The rows are grouped in 4 ways, from coarse to fine. Each group lies inside one group of the grouping before and may be the whole of it. The rows also spread widely along 9 directions, which tell nothing about the answers.
(in the rows, 128 means zero)
Known rows, each followed by its group in each grouping:
[118 122 149 143 130 140 111 142 152  90 112 125 178 121 132 135 142  89
 172 123 117 128]  J_211 faz kab J_463
[106 136 121 100 117 125 100 144 144 142 132 133 140  80 167 144 126 150
  90 144 120 146]  J_211 Luvob Ged J_467
[ 87  64 141 113  45 190 124 112 140 124 148  97 183  76 134 113 128 142
  92 193 117 117]  J_211 gen pizo J_876
[103 100 143 157  42 135 102 127 117 160 157 162 138  77 105 132 100 120
  58 143  96 120]  J_211 Luvob vagek J_415
[142 106 141 163 133 159 125 119 137 109 110 114 142 127 112 137 119 137
 105 152 130 125]  J_211 Luvob vegu J_901
[146 102 122 117 143 137 163 109 138 107 128 103 111 131 107 124 132 140
 160 161 118 121]  J_211 Kazil Vakim J_224
[124 105 137 118  90 138 128 121 145 104 119 123 151 121 137 132 117 132
 151 130 105 126]  J_211 Luvob vagek J_217
[158  94 113 106  97 153 137 133 107 155 178  94  68  90 140 103 100 154
  76 170 124 116]  J_211 faz kebe J_202
[124 143 134 156 149 109 133 133 133 120 120 146 131 118 105 154 145 107
 130 127 119 135]  J_211 Kazil relus J_994
[125 143 125 113  85 143 146 135 114 129 147 116 114 110 151 136 125 142
 102 136 111 130]  J_209 nebi med J_993
[148  97 144 134 121 125 147 131 131 101 147 118 127 114 110 128 143  58
 185 117 116 124]  J_211 gen pizo J_274
[123 153 127 125  81 153 141 142 109 115 127 113 127 135 148 129 119 154
 111 130 105 118]  J_209 nebi selil J_287
[106 133 122 114  84 118 109 114 154 155 117 163 139 109 154 164 112 187
  53 140 104 143]  J_209 nebi sobig J_796
[142 144 121 111 155 150 142 161 126  85 149  81 133 132 127  94 159  98
 213 134 118 108]  J_209 mene tobo J_938
[120 142 124 138 113 142 143 136 117 116 115 116 128 121 137 138 126 154
  88 150 123 129]  J_211 gen kuzen J_382
[127 110 132 142 122 122 150 129 115 129 164 128 112  99  80 120 143  88
 150 151 111 114]  J_211 Kazil relus J_766
[146 114 141 136 129 141 129 127 151 118 141 116 135 102 142 152 141  89
 131 123 134 141]  J_209 mene tobo J_508
[141 111 139 140  80 115 100 140 128 125 125 151 133 129 135 130 101 115
 123  96  94 116]  J_211 gen tum J_24
[129 117 131 138 124 138 114 122 148 115 103 132 144 131 133 138 116 163
 103 148 118 128]  J_211 faz kab J_437
[125  99 129 116  99 130 135 116 138 130 142 131 125  99 123 133 119 135
 118 148 114 129]  J_211 Luvob vegu J_438
[143 153 134 175 146 141 147 130 112 128 127 125 106 126 103 156 134 125
  76 143 131 133]  J_209 nebi selil J_455
[128 143 143 189 201  98 119 128 152 128 106 165 141 107  88 178 159  84
 110 130 137 153]  J_211 Kazil Dalu J_968
[ 80 191 105 109 120 105  84 175 120 151 140 162 144 108 131 111 139 171
 101 141  85 112]  J_209 nebi sobig J_796
[114 154 152 159 113 142 106 163 121 116 144 131 163 100 135 142 148  63
 130 107 116 131]  J_209 nebi med J_993
[135 118 142 125 130 132 125 140 148  90 121 117 154 126 140 131 137  92
 186 116 116 128]  J_211 faz kab J_463
[ 83 119 135 113 114 121 100 131 165 125 125 153 184  83 135 145 144 124
 130 144 112 140]  J_211 Luvob vegu J_438
[163  93 131 166 140 151 130 135 104 135 159 104  91 111  84 106 119 107
  97 163 128 105]  J_211 gen tum J_24
[108 163 138 146 106 117 136 140 134  91  94 152 162 141 131 150 135 119
 153 109 102 129]  J_211 faz kebe J_202
[139 104 137 120 132 143  91 139 157 108 116 111 155 119 155 127 117 131
 147 126 117 129]  J_211 Luvob vagek J_217
[126 113 120 128 139  92  97 130 142 153 141 166 119 101 100 130 130 131
 109 142 103 122]  J_211 gen pizo J_876
[111 143 134 116  93 149 115 126 150 117 101 126 164 123 178 160 123 169
  91 129 114 144]  J_209 nebi med J_993
[153  55 144 111  87 181 136 102 153 111 129  75 140 113 168 134 107 142
 122 152 133 131]  J_211 Kazil relus J_766
[121 126 134 118 101 122 105 136 151 117 103 140 157 119 171 153 119 139
 112 110 112 140]  J_211 gen tum J_24
[129 161 118 129 102 101 103 143 126 133  93 160 120 150 156 144  97 192
  93 103  92 122]  J_211 Kazil relus J_766
[109 112 117 110 117  80  30 145 162 176 138 196 147  96 119 114 102 169
 100 127  76 112]  J_211 Luvob vegu J_901
[138 118 112 117 110 107 154 111 124 139 131 143  86 122 113 138 117 169
  94 152 108 126]  J_211 gen pizo J_274
[136 113 148 146 101 132 154 145 107 118 169 115 118  82 122 140 148  34
 140 117 129 135]  J_211 gen pizo J_876

New rows. What belongs after each?
[126 101 138 125 101 145  88 141 144 123 128 121 158 114 147 117 112 130
 134 128 104 116]  J_211 Kazil Vakim J_224
[122 124 137 147  87 111 142 122 127 121 124 157 130 126 105 141 121 116
 137 117  96 122]  J_211 Kazil Dalu J_968
[132 151 113 118 114 108 202 123 108 116 166 130  81 116  86 129 155 102
 168 141 108 120]  J_209 mene tobo J_508
[149  51 141 124 155 108  81  99 191 148 140 155 145  87 106 146 124 107
 134 141 119 139]  J_211 Luvob vegu J_901
[126 169 146 155 127 120 148 144 122 106 128 139 136 117 132 168 153  70
 139  98 121 146]  J_209 nebi med J_993
[169  70 131 110 145 131  70 122 164 167 165 124 111  89 143 129 110 129
  97 139 120 131]  J_209 nebi med J_993
[106 104 125 103  94 150  67 139 157 148 126 127 162  89 176 125 105 186
  66 159 113 129]  J_211 faz kab J_463
[165 111 135 175 160 113 107 122 136 125 114 150 108 144  77 131 107 130
 122 130 108 115]  J_211 Luvob vagek J_415
[130 134 122 102  94 115 112 143 139 139 152 139 121 102 158 133 124 127
 126 111 105 129]  J_209 mene tobo J_508
[132 114 137 122  78 126 142 137 121 118 152 128 118 106 135 129 120  95
 144 118 107 125]  J_211 faz kab J_463
[137 118 145 137  92 142 135 144 122 102 133 111 139 121 144 129 123  87
 161 106 111 123]  J_211 Kazil Vakim J_224
[143  72 128 105  99 173 108 132 134 136 160  84 123  88 153 104 104 148
 101 165 128 119]  J_211 Luvob vegu J_438
[135 131 126 123 175  89 179 114 146 124 140 137 100  84 118 180 168  77
 131 138 146 169]  J_211 gen kuzen J_382
[ 92 147 131 145 105 129 131 137 124 117 122 147 152 112 109 133 138 133
 111 153 109 124]  J_211 faz kab J_437
[105 138 128 130 132 136 124 148 127 126 137 119 144  94 131 130 147 124
 120 153 122 129]  J_211 Kazil relus J_766
[106  81 118 125 137 122 154  93 141 153 166 138 116  79  50 121 152 137
 117 210 114 117]  J_211 Kazil relus J_766
[139 140 129 130 176 162  95 171 133 117 125  78 140 100 180 126 137 126
 108 142 147 139]  J_211 Kazil Vakim J_224
[151 125 131 146 131 128 120 128 137 126 114 134 114 126 139 148 111 142
  94 129 123 134]  J_211 faz kebe J_202
[147 145 123 130 206 120 113 158 141 110 127 111 121 115 134 129 151 110
 150 139 138 138]  J_211 faz kab J_437
[123 152 123 148 174 130 158 142 113 125 143 110 108  94 107 144 161 110
 108 164 143 140]  J_211 Kazil relus J_994
[129 162 121 141 137 117 144 135 116 121 127 141 112 141  95 133 139 139
 133 136 101 116]  J_209 nebi selil J_287
[151  66 118  99 103 104 113 111 141 163 173 141  89  97 105 112 105 137
 131 145  95 112]  J_211 Kazil relus J_994
[131 123 140 154 107 142 128 134 122 126 128 124 129 109 133 145 119 116
  96 131 122 132]  J_211 Kazil Vakim J_224
[ 92  96 141 140 148 137  99 132 159 130 144 135 182  68  98 132 168  86
 126 173 127 133]  J_211 gen pizo J_274
[136 130 125 141 136 133 117 133 132 120 105 126 127 132 135 138 122 160
  94 142 121 128]  J_211 gen pizo J_274
[114 149 118 113 112 120 185 115 127 103 107 128 120 126 134 157 145 154
 122 148 121 144]  J_211 gen pizo J_274
[129 100 114 109 147 108  79 136 152 165 150 146 120  91 120 113 121 157
 107 155 105 120]  J_211 Kazil Dalu J_968
[151 108 131  95 100 126 184 131 120 104 160  94  97 102 153 136 136  76
 171 117 127 140]  J_211 gen kuzen J_382
[131 120 115 112 133  82  99 137 142 150 141 166 113 107 116 128 123 133
 125 125  97 123]  J_211 gen tum J_24
[126 116 139 142 123 110 109 135 141 123 137 154 144 107 105 134 131  92
 151 119 106 125]  J_211 Luvob vegu J_901
[120 142 130 138 109 129 212 119 104 102 140 113 104 107 108 154 153  94
 127 149 132 142]  J_211 gen kuzen J_382
[123  77 143 140  81 114 162  93 139 124 148 154 132 102  75 144 134  82
 144 143 104 125]  J_211 gen tum J_24
[113 186 110 149 139 107 104 182  90 137 135 148 111 120 110 108 131 141
  95 133 101 106]  J_211 gen tum J_24
[116 130 138 149 165 120  92 121 181 133 110 156 170  96 131 175 153 120
  96 136 134 153]  J_209 mene tobo J_508
[ 95 183 109 115 128 111 189 137 105 134 142 133  95  78 136 165 155 140
  76 160 138 160]  J_211 Luvob vegu J_438
[167  88 143 138 126 147 154 125 124  99 153  94 108 119 105 115 125  77
 180 133 122 119]  J_211 Luvob vagek J_415
[174 134 133 154 148 163 151 159  94  84 136  72  96 151 122  99 123 103
 162 133 130 106]  J_211 faz kab J_437
[186  85 141 142 163 148 192  99 137  90 132  83  90 126 114 153 134  85
 162 140 154 145]  J_211 Luvob vegu J_438
[136 155 133 154 159  58 173 108 145 112 100 186 110 129  98 199 153  84
 141  96 119 162]  J_211 gen tum J_24
[ 73 160 118 121 136 102 121 155 131 130 142 156 159  89 100 120 166 116
 153 152  99 122]  J_211 Kazil Dalu J_968
[ 82 114 122 116  97 154  68 157 131 172 168 127 154  47 148 110 125 157
  36 189 122 126]  J_211 faz kab J_437
[104 143 133 128  99 135 135 162 111 101 144 116 153 109 126 110 146  89
 164 129 106 113]  J_211 gen kuzen J_382
[170  95 125 112  98 120 137 121 127 139 143 119  79 116 156 140  95 138
  96 118 120 134]  J_211 gen kuzen J_382
[143 133 116 110 134 135 102 148 131 140 130 109 106 103 172 131 106 173
  77 142 127 137]  J_211 Luvob vagek J_217
[ 99 139 136 130 111 149 128 146 132 111 127 117 162  92 148 141 141 118
 115 143 129 139]  J_211 Luvob vegu J_438
[170 113 133 146 139 137 151 122 122 126 152 110  88 125 110 138 126 104
 122 135 126 127]  J_209 nebi sobig J_796
[141  96 155 162 128 153 101 111 170 120  93 127 160 109 162 180 114 128
  67 132 145 158]  J_211 faz kab J_463
[126 100 127 106  99 129 102 141 132 131 156 128 132 100 119 101 116 121
 154 139  95 108]  J_211 Luvob Ged J_467
[146 156 125 137 125 134 114 143 124 114 105 127 123 161 140 131 112 167
 119 116 101 115]  J_209 nebi selil J_287
[164 157 131 142 154  97 161 126 127 123 127 143  84 131 128 177 138  99
 126  99 125 152]  J_209 nebi selil J_287
[ 97 127 139 137 121 119 128 119 155 113 112 152 168 101 114 157 144 117
 132 142 113 144]  J_211 Luvob vagek J_415
[121  94 134 129  82  83 145  92 150 150 144 188 112  96  90 162 119 114
 113 133  97 137]  J_211 faz kab J_463
[159 112 138 127 163 177 131 137 139 115 142  67 125 103 160 141 142 110
 116 152 154 143]  J_209 nebi selil J_287
[129  71 140  98  45 140 122 101 159 117 123 131 153 117 156 136  96 150
 138 123  98 127]  J_211 Luvob vegu J_901
[ 91 139 134 139 139 120  97 138 155 130 117 156 169  92 126 149 145 130
 101 151 119 140]  J_211 faz kab J_463
[106 118 145 170 110 183  99 152 119 103 123 106 180 117 105 102 127 125
 118 162 117 100]  J_211 Luvob vegu J_438
[116 112 123 101 141 136 134 122 155 108 121 108 151 115 135 129 145 149
 158 159 119 130]  J_211 Kazil relus J_994
[100 115 124 130  82  97 155  96 135 141 132 177 125 111  76 145 126 144
 119 152  87 122]  J_211 Kazil Vakim J_224
[ 88 202 102 107 129 106 122 169 107 138 140 149 124 115 124 118 150 165
 120 144  91 116]  J_209 nebi selil J_287
[146 153 127 116 170 152 138 161 130 108 128  76 113  96 196 151 143 117
 105 137 162 161]  J_211 faz kab J_463
[103 110 148 173 110 149 141 118 131 105 120 134 171 112  81 139 147  95
 122 159 118 121]  J_211 gen tum J_24
[116  85 131 128 208 140  92 114 191 126 116 118 179  84 113 144 165 128
 117 190 147 146]  J_211 gen tum J_24
[125 103 134 128 127 119 135 118 148 134 140 136 133  83 127 159 142  98
 106 143 131 149]  J_211 gen tum J_24
[148 107 125 131 142 132 179 107 128 110 133 109  98 119 103 141 143 123
 131 162 132 134]  J_211 gen pizo J_274
[178 123 117  94 112 129 147 133 132 115 143 100  82 138 168 126 111 140
 152 106 116 125]  J_209 mene tobo J_508
[158  98 136 141  35 142 159 117  95 130 148 126  81 128 125 128  76 137
  92 118 102 112]  J_211 Luvob vegu J_438
[150 122 122 117 182 130 120 142 141 142 149 104 100  75 151 145 137 120
  93 155 150 157]  J_211 Luvob vagek J_415
[138 207 129 143 138 138 174 144 115  81  77 108 122 167 174 178 138 151
 117 101 132 152]  J_209 nebi selil J_455
